There are 9 hidden switches. A switch that is on adds its own fixed numbers to the row, and there is some noise. The rows also spread widely along 13 directions, which tell nothing about the answers.
In the rows, 128 means zero.
Known rows, each followed by its switches (1 for on, 0 for off):
[104 130 135  94 155 103 172 140 151 112 139 137 126 111 141 104 130 160
 137 161 148 135 124 126  98 132 159 126 136 155  94  92 152 145 118 127
 114 128 121 106 120] -> 1 0 0 0 1 1 0 0 0
[122 136 161 138 129 103 108 122 149 131 151 143  90 119 121 142 128 137
 141 149 136 119 122 105  88 130 106 151  98  94 145 125 103 113 139 126
  98 104 127 119 165] -> 0 1 1 0 0 1 0 1 1
[125 128 119 124 107 154 129 132 134 100 139 121 110  93 115 140 135 118
 128 147 156 142 143 129  93 103  97 177 110 119 133 113 112 123 139 116
 109 141 145 148 130] -> 1 0 1 0 0 0 1 1 1
[120 145 150 109 111 127 131 105 131 137 121 161 107 117  98 132 146 148
 107 108 104 102  88 150 124 126 109 132 170  96 126 111 112 137 117 150
  94 128 120 111 118] -> 1 1 0 1 0 1 1 0 1
[158 112 101 154 121  97 110 100 155 130 138 118 106 123 104 159 129 166
 143 108 115 156 123  99 123 127 115 158 131  96 136 122  99 108 137 130
 123 106 102 128 144] -> 1 1 1 0 0 0 0 0 0
[103 152 156 144 103 107 134  83 128 150 129 184 107 143 110 136 125 138
 110 118  85  98  75 156 109 143 110 154 177  76 160 108 116 137  90 143
 101 111  93  92 109] -> 0 0 1 1 0 0 0 0 1
[179 147 146 117  93 154 126 145 101 139 145 129  92  90 129 133 147 111
 123 149 167 129 137 157 153 121  98 177 133 108 125 139 142 129 156 157
 132 140 142 141 104] -> 0 0 1 0 0 0 1 1 0
[118 147 123  92 100 147 123 111 162  64 127 100 124  89  85 132 182 146
 114 106 140 128 140 107 107  90  80 155 117 130 128 141  86 131 147 129
 100 128 154 138 160] -> 1 0 1 0 0 1 1 1 1
[102 106 135 122 104 186 136 101 130 137 167 123 126 131 132 128 133 113
  92  91 149 187 161 151 130 142  91 128 192  78  85 157 106 129 138 129
 129 146 142 135  95] -> 1 1 0 0 0 0 1 1 1
[152 170  96 125 121 112 132 103 146 102 129 139 130 134 101 121 147 165
 122 138 134 112  95 123 135 140 105 127 110 182 143 122 139 144 118 116
 153 107  87 111 115] -> 0 1 1 0 0 0 0 1 0
[ 71 153 133 108 154 181 116 133 161 136  90 140 165 164 113 123 129  91
  83 141 114 102 129 155  99 171  94 109 140  82 107 175  81 114 116 109
 103 131 132 108 141] -> 0 1 1 0 0 1 0 0 1
[104 113 117 135 106 140 146  88 131 145 135 140 146 139 140 110 135 125
 103 106 114 146 112 110 111 124 155 114 134 161 134 137 125 119 149 101
 205 120 116 133 132] -> 1 0 0 0 0 1 0 0 1
[123 161 118 128 139 129 122 123 122 135 148 133 139 119 112 151 148 135
 131 169 128 108 131 138 107 140  93 129  84 123 137 137 108 109 137 101
 127 115 111 122 121] -> 1 0 1 1 1 0 0 1 1
[166 112 168 155 123 101 100 109 149 147 141 135  95 133 132 120 132 160
 122 133 150 138  98 104 164 159 141 108 137 130 103 132 161 144 138 147
 121 119 113 123 125] -> 0 0 0 0 0 1 0 1 1
[131  90 110 139 114  88 132  63 191  89 154 103 117 140 118 124 148 192
 119  73 141 194 130  71 134 127 127 128 168 141 112 146 115 136 132 125
 148  99 109 112 145] -> 0 1 1 1 0 1 0 0 0
[179 164 104 113  94 114 150 107 134  73 151 126  91 100  93 134 162 190
 129 138 157 143 113 145 141 107  50 185 168 128 138  89 132 153 112 143
  88 119 123 130  77] -> 0 0 1 0 1 1 1 0 0
[ 81 118 117 153 128 168 123 157 110 191 104 177 169 129 150 139  99  62
 135 129  72 116 119 146  73 117 153 145 113 116 156 110  95  94  97 102
 118 170 133 138 138] -> 1 0 1 0 0 0 0 1 0
[ 99 100 176 117  99 144 135 130 107 190 146 164 121 108 154 135 132  91
 134  98 105 144 133 139 114 104 150 137 158  89 121 125 112 110 122 144
 110 156 154 134 133] -> 1 0 1 0 0 1 0 0 1
[138 113  95 110 107 159 126 151 109 114 123 140 147  91 109 149 139 146
 152 125 115 136 127 136 127  77  69 148 156 147 121  65 115 133  79 128
  35 186 154 174  93] -> 1 0 0 0 1 1 0 0 1
[122 129 131  96 134 152 128 130 107 151 163 111 148 111 138 128 148 112
 127 130 146 133 160 116 134 122 134  93  83 156 102 178 117 105 175 114
 196 127 138 140 144] -> 1 1 0 0 0 0 0 1 0
[ 98 132 161  97 119 156 117 130 139 119 128 148 145 120 120 114 165 107
 120 116 130 105 127 113 116  94 118  91  94 170 109 143 111 136 109 118
  98 154 163 137 159] -> 1 0 1 0 0 1 1 1 1
[163 164 139  74 120 136 133 144 161 114  81 111 138 100 103 107 190 138
 108 111 131 109 111 143 176 138 142 117 150 165  89 146 146 154 137 171
 106 145 131 114 124] -> 1 0 1 0 0 1 0 0 0
[100 134 117 131 109 186 150 130 138 150 109 136 140 113 147 133 158  74
 104 128 116 163 154 166  82 130 127 153 143 112 136 124  95 107 128 117
 113 156 130 122 106] -> 1 0 1 1 1 0 1 0 1
[123 118 122 134 141 128 124 119 124 200 118 142 147 130 132 146 134 121
 124 124 101 126 120 144 137 161 174 105 129 109 115 149 121  98 135 126
 162 129  91 109 114] -> 1 1 1 1 0 0 0 0 1
[157 123  62 161 148 124 124 124 159 134 117 130 135 132 116 151 102 175
 129 161 131 149 108 137 123 167 105 138 141 127 124  87 137 117 117 105
 113 128  78 123  67] -> 0 1 0 1 0 1 0 1 1
[102 167 132 120  90 147 125 100 121 131 131 151 130 115 113 137 161 121
 117  92  80 110 113 130  98 115  93 135 130 128 175 124  79 119 126 131
 128 123 111 117 134] -> 0 1 0 0 0 0 0 1 1
[107 181 141  96 112 164 149 112 127 130 158 151 126 130 117 122 162 114
 100 143 142 117 133 158 112 130  81 113 116 129 125 148 111 123 138 108
 142 121 133 115 102] -> 1 1 1 0 0 1 1 1 1
[139 129 169 153 106 116 116 120 138 168 127 172  91 138 147 116 133 100
 123 140 131 132  92 124 120 131 150 129 116 145 136 112 149 126 137 132
 129 129 125 130 143] -> 1 1 1 0 0 1 0 0 1

New rows. What belongs after each?
[160 114 112 159 111 134 143 142 147 158 153 121  92  98 167 139 121 115
 146 146 149 211 158 134 100 138 143 168 124 130 131  87 133 107 160 126
 133 144 111 129  97] -> 1 1 0 0 0 0 0 1 0
[109 127 125 123 113 153 152 113 130 135 155 123 108 110 128 145 122 133
 112 121 123 164 155 151  93 133  98 173 175  53 131 121  85 111 129 139
 116 125 123 109  99] -> 0 0 0 0 0 0 1 0 0
[143 146 117 129 115 155 145 140 145 176 105 145 145 119 158 114 153  99
 111 118 110 156 125 151 126 146 163 110 134 173 129 119 137 115 150 128
 153 153 107 111  99] -> 1 1 0 1 0 1 0 1 0
[135 173  72 101 138 139 151 139 123 113 164 134 142 105 112 150 140 167
 150 185 137 130 147 137 102 118  67 114  75 178 145  90 114 108 112  83
 122 128 103 130  70] -> 0 1 0 0 0 1 0 1 1
[175 125 106 133 159 119 111 140 151 173 125 132 151 136 114 150 134 166
 142 126 119 146 122 141 184 177 134  80 146 127  73 125 143 132  90 141
  79 152  89 116  74] -> 1 1 1 0 0 0 0 1 0
[167 157 122 140 124 144 125 145 162 145  99 102 125 105 154 121 184 102
 124 150 132 168 151 119 115 147 159 116  79 185 131 127 121 108 169 129
 133 138 118 115 134] -> 1 0 0 0 1 0 0 0 0
[165 147 160 132 159 108  93 131 156 158  99 128  92 121 104 139 145 145
 111 158 135  96  99 131 142 182 155 103 104  92  94 139 130 123 147 158
 102 107  99  95 142] -> 1 1 0 0 0 0 1 0 1
[105 112 117 176 134 122 131  95 146 103 126 157 112 171 138 100  85 120
 100 174 167 125  91 103  79 139 138 159 109 149 137 124 150 136 123  84
 190 101 114 128 154] -> 0 0 1 0 0 0 1 0 0
[132 119  97 155  90 173 128  99  85 155 174 143 136 140 123 160 114 121
 116 127 126 164 141 154 133 122  39 170 176  64 146 138 101  97 128 100
 143 131 135 165  76] -> 0 0 1 0 1 1 0 0 1
[ 65  77  80  85 177 149 116 135  94 111 140 141 195 132  76 156  75 173
 144 133 120  77 118 116 120 104  79 101 139 107  71 126 102 127  62  91
  97 153 143 166 126] -> 1 1 0 0 0 0 0 0 1
[141 151  75 170 119 177 132 110 164  96  89 155 139 173 129 100 127 111
  74 160 152 153  89 148 101 149  81 136 140 188 137  97 147 142 125  81
 136 140 114 138  96] -> 1 1 0 1 1 1 1 0 0
[128 126 105 106 145 104 136 128 149  99 110 131 141 114 105 123 139 169
 139 156 140 103 103 107 127 121 148 112  96 194 103 105 156 151  99 117
 117 135 108 128 128] -> 1 0 1 0 0 0 0 0 1
[139 143 102 169 149 124 104  97 198 100  90 124 130 168 107 118 127 156
  88 165 135 127  90 104 107 179 117 112 103 153 123 120 131 132 134  94
 124 105  95 113 135] -> 1 0 0 0 0 1 0 0 1
[120 165 141 121 125 122 147 135 157 115 115 135  92 113 129 122 137 112
 119 162 136 123 122 143  75 147 128 185 124 100 149 122 111 123 148 137
 125 108 111  95 146] -> 0 1 1 0 0 0 0 0 0
[ 96 148 187  95 142 146 138 149 105 150 130 166 115 133 134 109 111 105
 104 181 150  76 108 170 122 155 124 118 141 106  88 134 158 149 111 143
 107 137 137 111 111] -> 0 0 0 0 0 0 0 0 1
[ 35  81 117 110 132 148 154 115  95 147 173 146 166 109 138 143  93 119
 140 114 105 131 146 119  67  92 133 136 129  98 126 134  88 101 123  89
 165 141 140 141 141] -> 1 0 0 1 0 0 0 1 1
[193 119 122 145 112 133 112 131 154 118 127 106  80 104 125 138 149 147
 128 155 178 175 136 121 144 135 114 142 111 151 103  99 148 131 150 140
 102 138 124 143 107] -> 1 1 0 0 0 0 1 0 1
[102 133 132 127 115 160 117 123 107 162 135 156 152 128 127 136 129 106
 116 122  99 112 116 132 112 116 107 114 118 125 139 132 100 108 128 107
 133 142 140 143 130] -> 1 0 0 0 0 1 0 1 1
[132 139 104 115 112 155 118 116 119 148 136 134 148 120 109 151 155 138
 129 106  95 135 134 126 131 106  86  99 121 148 135 122  89 104 122 110
 118 145 128 147 110] -> 1 1 0 0 0 1 0 0 1
[128 154 142 108 147 132 120 143 161 103  98 131 129 133 114 111 157 122
 111 148 146 110 112 132 122 151 119 123 121 148  95 137 132 149 122 138
  87 134 131 114 154] -> 1 1 1 0 1 0 0 0 0
[147 181 139 114  99 165 123 134  80 163 119 170 138 126 123 130 150  99
 114 139  98  78 102 161 142 114  92 119 113 167 159 124 126 125 109 131
 139 143 126 132 100] -> 0 0 0 0 0 0 0 0 0
[151 121  95 155 116 125 110  95 119 183 138 142 155 148 134 144 144 132
 133  99  90 145 121 103 146 133 147  93 103 167 153 153 107  93 126 106
 195 116  91 129 123] -> 0 1 1 0 0 0 0 0 0
[123 139 113 147 126 148 126 105 146 132  93 168 136 171 117 105 119 120
  84 123 122 114  79 151 131 162 123 125 170 135 120 125 138 150  88 125
 131 132 100 111 106] -> 0 1 1 0 0 0 1 0 0
[ 91 138 162 176 113 159 112 116 186 114  78 152  85 153 143  92 112  60
  61 147 151 129  89 137  51 173 134 200 151  72 150 144 118 128 169 123
 142 110 131 110 183] -> 0 1 1 0 0 1 1 1 1
[169 156 121 146 111 111 134 114 135 137 157 131 103 117 133 132 147 141
 134 157 148 149 123 124 121 132 112 154 104 142 145 119 136 116 161 115
 154 107 118 127 118] -> 1 0 1 0 1 1 0 1 0
[124 101 169 161 106  89 111  85 120 150 171 157  74 136 140 126 113 124
 129 120 136 131 105  79  85  99 142 160 103 104 163 145 111 103 160 120
 196  82 134 129 195] -> 0 1 1 0 0 1 1 0 0
[159  57 151 105 127 125 103 122 122 165 165 118 129 112 120 155 143 170
 147  84 149 168 152 113 196 117 117  96 173  92  56 154 125 125 103 159
  79 153 148 147 107] -> 0 1 1 1 0 1 1 0 1
[111 119 160 141 114 108 129 105  98 157 143 173 116 137 149 108 113 114
 124 134 117  98  87 106 104 112 167 127 102 163 153 128 144 128 131 119
 199 108 119 127 162] -> 0 0 0 0 0 0 0 0 0
[114 165 196  97 104 104 145 114 179 122 120 152 101 109 124 102 187 137
 114  99 109 121 100 135 123 135 148 114 161 136 116 111 130 164 108 170
  55 133 122  82 138] -> 1 0 1 0 0 1 0 1 1
[113 116 172 126 103 108 121  81 142 167 171 141 132 129 131 136 167 140
 131  51  84 159 136 106 142 120 140  93 156 109 121 151  92 125 109 147
 110 125 122 104 142] -> 1 0 1 0 0 0 0 1 0
[126 123 143 136 106 143 136 138 144 130 133 127 103  99 148 126 132 108
 125 129 134 162 140 130  97 122 135 167 139 120 128 107 121 127 146 140
 112 147 137 129 134] -> 1 0 0 0 0 0 0 1 0
[140 149 116 103 130 167 128 142 123 147 115 142 157 124 131 113 152 119
 112 130 132 119 123 142 146 133 128  85 120 179 110 136 132 127 122 123
 145 153 126 130 104] -> 0 1 0 0 0 1 1 1 0
[105 145 142  85 122 163 134 140 121 110 111 142 140 116 119 108 148 105
 107 156 150  88 121 131 111 105 118 125 100 162 120 147 128 133 124 116
 142 139 157 139 146] -> 0 0 1 0 0 1 1 0 1
[ 44 117 144 152  97 138 143  61 130 142 144 170 123 156 135 118 112 101
  85  86  87 130  98 124  56 126 129 152 165  87 164 140  87 116 143 103
 189 101 113 110 159] -> 1 1 0 1 0 0 0 0 1
[163 154 153 154  89 112 127 103 121 166 130 158  95 123 135 129 165 119
 124 129 114 131  92 139 139 139 139 143 133 141 154 106 147 131 135 147
 133 123 102 120 114] -> 1 0 1 0 1 0 0 0 1
[169 147 130 145  91 138 120 109 103 166 151 170 126 127 124 141 154 126
 129 111 114 135 105 152 151 110  89 133 147 134 144 112 126 124 115 127
 115 143 126 138  88] -> 1 0 1 1 1 1 1 1 0
[ 91 136 123 129 115 141 140 129 127 170 164 130 131  87 139 170 144 109
 154 119  83 162 174 135  65 110 120 154 103  74 161 115  55  76 129 117
 102 135 122 117 123] -> 1 0 1 0 0 0 0 1 1
[122 158 140 123 133 123 123 128 158 109 112 143 110 134 111 121 133 119
 113 154 136 102 104 124  90 129 106 155 109 120 135 128 113 125 141 120
 118 112 132 118 165] -> 1 1 1 0 0 1 0 0 0
[131 128 113  88 114 149 144 117 135 107 123 120 139 104  95 132 155 154
 108 116 142 125 124 149 150 113 103 144 168 117  96 134 129 139 122 140
 112 142 135 132  98] -> 1 0 1 1 0 1 1 0 1
[ 97 128 144 101 112 147 136 119 130 112 126 140 139 121 128 113 148 128
 118 120 128 118 124 121 118 114 124 107 132 169 113 128 128 146 104 129
 115 148 133 126 130] -> 0 0 0 0 0 0 0 0 1
[119 144 158  90 136  65 124  90 128 164 161 130 136 108 108 149 196 179
 157  65  67 114 129  89 135 122 160  79 114 114 135 163  68 106 121 156
 134  88  92  80 166] -> 0 1 1 0 1 0 0 0 0
[116 136 162 132 135 115 135 139 132 117 132 151 103 122 142 105 118 115
 125 167 161 111 104 132  99 143 133 170 129 115 118 122 153 146 128 137
 117 122 130 116 149] -> 0 0 1 0 1 0 0 1 0
[147 130 112 143  98 140 125  97 114  72 153 122  87 120 107 126 118 135
 102 146 190 134 111 130 120 121  56 220 156  94 139 148 137 141 174 122
 174 101 136 153 138] -> 0 1 1 1 1 0 1 1 0
[171  69 157 158 116 118  76 111 137 142 158 126 104 141 140 123 123 144
 127 116 169 162 117  73 177 133 124  98 124 156  89 148 159 135 146 129
 138 133 140 163 149] -> 0 1 0 0 0 1 0 1 1
[131 106 132  89 111 109 117 126 134  89 126 126 124  93  95 130 157 161
 151 103 138 111 111  87 139  79 125 127 116 177 105 114 132 151 108 144
  94 148 144 155 164] -> 1 1 1 0 0 0 0 0 1
[129 133 155 122  91 115 137 113 149 114 137 135  89  98 131 121 155 132
 130 110 138 147 121 119 112 119 131 163 146 138 137 113 131 145 131 152
 111 130 118 120 138] -> 0 1 1 0 0 0 0 1 1
[134 127  98 116 121 142 138 137 104 154 150 132 133 103 135 150 135 132
 150 131 114 149 156 128 111 106 111 133 109 139 145 113  97  98 123 117
 137 139 119 136 104] -> 0 1 0 0 0 0 0 0 0
[125 118 173 148 122 134 111 121 140 150 133 154 113 141 150 108 124 106
 111 143 144 126 106 112 119 139 141 108 106 152 114 129 151 134 145 117
 136 133 139 134 148] -> 1 0 0 0 0 1 0 1 1
[144 142 100 123 105 178 132 124 102 144 109 144 140 124 117 120 130 111
  92 147 135 108 102 159 142 128 110 138 139 144 125 128 144 121 146 116
 177 143 130 153  92] -> 1 0 0 0 0 1 1 0 1
[118 121 164 143 123 103 113  99 161 112 136 136  89 128 109 133 133 145
 120 113 128 133 114 105  95 126 122 158 140  78 127 127  95 129 122 143
  92 109 130 107 170] -> 1 0 1 0 0 0 1 0 0
[129 137 116 141 117 149 125 125 159 128 113 131 133 130 128 130 136 120
 115 128 113 151 129 129 101 128 106 135 135 135 134 109 103 118 126 116
  99 142 132 127 124] -> 1 0 0 0 0 1 0 0 0
[156 139  96 139 152 137  94 137 158  90  75 137 140 160  91 113 115 143
 102 183 167  82  69 126 151 160 106 117 106 183  87 121 174 162 106 110
 106 141 114 149 128] -> 1 1 1 0 0 0 0 0 1
[131 126 161 108 118 141 122 113 149 129 135 129 123 128 121 128 156 142
 107 116 138 136 125 134 151 131 103 100 151 126  89 136 128 141 127 141
  86 141 143 122 118] -> 1 0 0 1 0 1 0 0 1
[ 96 149 137  82 118 106 163 121  91 161 154 174 135  97 131 132 153 150
 158 120  85  96 119 127 103  93 158  92  98 186 157  97 119 119  95 125
 151 131  99 109 112] -> 0 1 0 0 0 0 0 0 1
[164 176 167 129 115 105 117 136 139 137 139 150  80 108 134 133 170 133
 144 148 121 129 121 125 104 121 101 136  98 141 159  96 108 118 134 148
  76 118 123 107 139] -> 0 1 0 0 1 1 0 0 0
[218 138  70 187 120 147  86 131 168 145 104 100 120 127 113 164 138 137
 124 140 133 180 129 133 161 172  90 154 127 117 123 120 122 107 151 125
  98 139  95 142  92] -> 1 1 1 0 0 0 0 1 0
[154 107 132 139 106 123 126 104 133 183 139 126 124 110 152 131 157 130
 124  93 119 172 128 117 156 145 183  98 131 164 115 139 145 115 163 138
 182 135  96 123 112] -> 1 1 0 1 0 0 0 1 1
[106 119 149 129 125  55 127  70 188  77 160 127 107 122 104 119 153 198
 141 109 129 134 101  53  94 113 145 114  95 162 131 116 119 144 125 114
 126  86 109 102 183] -> 1 0 1 0 0 1 0 1 1
[142 140 133 115 101 125  99  90 122 101 142 119 120 127  85 140 158 141
 119  94 124 106 112  94 140  98  76 138 111 130 139 167  96 125 151 127
 153 105 138 147 177] -> 1 1 1 0 0 0 0 0 0
[ 86 142 164 120  81 144 120  88  89 141 150 182 135 135 118 119 156 104
 115  69  89  97  92 127 125 100  94 130 165 128 158 147 100 138 105 133
 130 132 134 135 148] -> 0 1 1 0 1 0 0 1 1
[125 116 169 132  82 162 145 111 122 182 139 166 116 125 164 101 159 101
 101  69 114 180 123 156 146 142 147 113 215 120 116 117 135 140 117 162
 110 164 126 117  85] -> 0 1 0 0 1 1 1 1 1
[ 79  79  91 108 162 141 161 108 104 122 167 148 175 162 118 116  64 159
 113 149 164 120 117 137 140 138 118 121 172 118  59 147 163 147  90  89
 181 132 126 145  91] -> 1 0 1 0 0 0 0 0 0
[ 82 149 163 159 130 175  97 104 126 163 126 160 164 183 146 112 133  62
  80 122 107 108 117 133 105 165 105 100 124 105 136 197  89 116 127  99
 151 120 135 118 165] -> 0 0 1 0 1 0 0 1 0
[145 105 126 112  84 145 160  95 136 159 172 111 115 104 152 128 180 129
 122  80 146 219 174 128 155 118 153 113 158 149 102 140 126 120 146 140
 163 145 122 127  87] -> 1 1 1 0 0 0 1 0 1
[158 109 156 144 122 111 123 151 120 185 125 162  94 123 155 122 105 110
 138 150 138 127 102 138 133 138 161 155 141 112 122 113 159 123 131 150
 134 136 123 130 126] -> 0 1 1 0 0 1 0 0 0
[142 140 148 130 105 125 101 124 100 104 134 150  99 112 112 121 134 129
 129 147 148  90  87 114 122 112  87 155 112 150 143 118 141 145 140 132
 126 124 133 156 150] -> 0 1 0 0 1 0 0 1 1
[120 148  94 133 106 119 139  85 113 134 139 153 147 138 110 133 152 143
 127  95  92 123 100 119 116 114 117 131 137 158 161 126 105 119 120 109
 176 112  99 130 128] -> 1 1 1 0 1 0 0 0 0
[115  83 115 137 131 131 143 134 107 175 144 137 125 118 162 126  99 117
 136 148 144 153 133 120 113 136 183 132 122 140 115 123 150 106 144 115
 196 133 110 138 118] -> 0 1 0 0 0 0 0 0 1
[119 102 168 144  70 127 130 114 146 128 102 146  90 107 152 102 145  96
 118  91 124 152 100 113 107 108 170 182 168 142 145 106 142 151 126 163
 114 152 136 134 160] -> 0 0 1 0 0 0 0 0 1
[ 77 189 157  93  98 147 141  74 116 100 142 166 130 139  90 113 167 129
  78  98 101  75  82 155 114 131  58 130 172 111 142 149 100 157 131 131
 127 107 120 105 132] -> 1 1 0 1 1 0 0 1 1
[106 112 111  89 101 143 144 106 119  98 119 136 145 104  98 108 145 139
 111  87 137 109  95 122 140 101 140 141 163 157 104 138 143 158 123 136
 165 144 129 145 134] -> 1 1 1 0 0 0 1 1 1
[101 148 140 117 107 157 123 109 142 135 113 131 146 118 121 124 165 117
 103  90  90 122 124 133 121 142 125 116 148 120 136 150  93 127 132 140
 124 133 118 107 134] -> 0 0 0 0 0 0 0 1 1
[137 145 124 132 141 136 117 122 150 143 126 126 135 122 116 139 146 142
 119 126 113 133 131 131 121 150 127 108 116 119 116 132  99 119 123 128
 109 126 112 106 121] -> 1 0 0 0 0 0 1 1 0
[123 128 133 111 111 132 155 127 122  91 111 156 103 107 122 102 120 138
 109 164 166 100  86 148 112 118 134 167 149 162 119  88 176 166 115 139
 136 139 124 128 110] -> 0 0 0 1 0 0 1 0 1
